The groups are shells around one centre, one inside the other: the same stretched ball of 5 dimensions in 6 sizes.
Known rows, each followed by its group:
[ 22 -43  32  -4 -27  -2 -22 -33  10  -5]	z_706
[ 23 -15  28   5 -10 -41 -47 -60 -30 -42]	z_615
[ 15 -30  23  -3 -20  29   8  -6  27  23]	z_299
[-27   6 -17   5   7  14  -7  17  63 -26]	z_250
[  3  16   3   4   9  17   4 -11   6   0]	z_615
[ 33  -7   1  -1  -3  32  32 -12  17  20]	z_897
[ 31 -21  41  -8 -18   2 -25 -57 -32   4]	z_155
[  9  21 -17 -11  12  63  35  -1  32  23]	z_155
[ 12  29 -10  -6  16  26   5 -29  -1  -8]	z_897
[-17   7 -28   1   8  35  17  25  76 -11]	z_155
[ 45 -22  32 -12 -16 -13 -34 -79 -41 -18]	z_155
[ 52  -9  30  -7  -9   5  -5 -66 -46   8]	z_250
[ 51 -22  30 -11 -16  14  -3 -59 -28  12]	z_706
[  8 -33  23  11 -18 -32 -34 -24  15 -33]	z_299
[ -7 -26  -2   6 -12  14   4  19  67  -8]	z_299
[-35   2  -9  -1   1  48   9  36  76   8]	z_299
[ 12 -19  28  -5 -15  18 -11 -24   4  10]	z_250
[ -3   9 -11   5   7  42  33  23  48  18]	z_155
[ 25   3  20  -2  -1  -4 -20 -52 -30 -13]	z_250
[ 17 -22  -3   5  -9 -13 -10 -20  34 -32]	z_615
[-19  29 -28  -4  19  38   9   8  50 -13]	z_706
[ 15 -23  33  -2 -17   2 -20 -32  -6   1]	z_250
[-22  -8   3   3  -4  27  -1  20  55   2]	z_897
[ 51  -6   6  -7  -4  35  35 -33  -6  26]	z_615
[ 12 -38  22   5 -21 -34 -41 -35  14 -40]	z_897
[ -7 -32  20   3 -19  10 -12   5  44   0]	z_155
[ 36   0  -2  -5   0  40  34 -19  10  23]	z_897
[-31  15 -16  -4  10  53  15  30  68   8]	z_706
[ 33   9  15  -7   3 -11 -29 -72 -42 -27]	z_299
[ 33  -8  -5  -2  -2  24  23 -18  21   5]	z_706
[ 37  10  23 -12   1  16  -9 -64 -46   6]	z_615
[-14  -1 -24   2   3  47  31  36  82   8]	z_615
[ -5  30 -33  -2  21  40  24   7  47  -8]	z_155
[ 22 -18   7   6  -9  13  16  -5  26   6]	z_897
[  2  11 -23   3  10  16  10  -2  42 -21]	z_897
[ 16 -19  11 -11 -12  23  -6 -27  20  -1]	z_706
[ 40 -16  10  -4 -10  30  26 -23   8  23]	z_706
[-24  14  -7   3   8  37  10  23  50   6]	z_299
[ 41  14  -7 -12   8  33  20 -44  -9   6]	z_615
[ 11  12   9  -4   5   1 -23 -44 -14 -22]	z_250
[-23  -3   6  -2  -2  -6 -43 -18  28 -39]	z_299
[-18   6   4  -4   2  24 -15  -4  31  -8]	z_250

New rows, each followed by its group:
[  7  12 -22  -1  10  21  11  -8  36 -17]	z_250
[ 30 -44  43   7 -27 -43 -45 -53 -20 -29]	z_615
[-12  16 -23  -6  11  67  38  28  66  22]	z_155
[ 30 -49  29   4 -27 -32 -33 -43   6 -29]	z_299
[-20  24 -19   3  16  22   1   8  42 -18]	z_706
[ 28 -20  27   6 -13 -25 -26 -47 -19 -22]	z_250
[ 47 -11   0   1  -4  10  21 -32   2   1]	z_615
[ 39  -5  15 -13  -6  31   8 -46 -15  17]	z_897
[-14  28 -14  -2  16  32   4  -1  29  -8]	z_897
[ 47   8  15  -6   3  -8 -15 -74 -49 -17]	z_155
[ 60 -24  32  -8 -18  10   4 -62 -36  17]	z_155
[ -2   6  11   3   3 -16 -36 -35  -4 -35]	z_615
[ 35 -23   9   5 -11  -8   0 -30   9 -13]	z_897
[  9 -32  19  -9 -19  -2 -33 -35  21 -23]	z_615
[ -3 -21  17  -7 -13 -10 -46 -36  16 -36]	z_155
[ 38 -43  44  -4 -28 -20 -35 -61 -24 -12]	z_897
[ 28  -9  -4  -6  -3   0 -11 -42  10 -28]	z_615
[11  4 -1  6  3 29 26  6 26 15]	z_155
[ 31  -3  25 -12  -6  -1 -31 -70 -38 -15]	z_155
[ -5   6 -18   8   7  32  28  25  57   4]	z_155
[  8  -2  21  -8  -4  -2 -37 -49 -15 -22]	z_706
[ -6 -35  11   5 -18  -7 -22  -1  51 -24]	z_706
[ -7 -25   2   3 -11 -15 -32 -13  44 -42]	z_706
[ 58 -16  27  -2 -11 -28 -26 -82 -52 -24]	z_706
[  0  20 -20   3  14  42  34  16  43  10]	z_897
[  0 -23  17   7 -13 -32 -43 -29  15 -44]	z_897
[ 19 -11  22 -12 -10  -2 -36 -58 -17 -21]	z_706
[  4 -14  16 -12 -11  30 -11 -21  21   4]	z_155
[ -1   1 -15   0   4   4 -10 -13  39 -33]	z_250
[ 27 -28   8   4 -14   4   7 -15  26  -4]	z_706
[16  7  7  0  2 38 26 -6 10 26]	z_706
[-10  20  -8   2  12  45  23  16  35  17]	z_299
[ 16 -23  35  -8 -18  -3 -37 -50 -15 -11]	z_706
[ 29 -50  44   0 -31 -34 -47 -57 -14 -26]	z_155
[ 66 -39  41  -4 -25 -28 -26 -83 -50 -13]	z_299
[ 37  -1  11   7   0 -19  -9 -47 -24 -21]	z_615
[-2  6  4 -1  2 43 19  8 29 22]	z_897
[ 20  -8  26   4  -7 -30 -39 -54 -29 -31]	z_615
[  8   6   0   5   5 -14 -21 -32   2 -35]	z_897
[-15   2 -15   7   5   0 -12   5  50 -34]	z_897
[  6  18 -22   3  13  39  34  11  42   6]	z_897
[-14   5 -23   0   7  17  -3   5  59 -28]	z_706
[-12 -37  19   4 -21   1 -22   5  50 -12]	z_299
[ 17   1 -15   0   4  15  11 -14  32 -15]	z_897
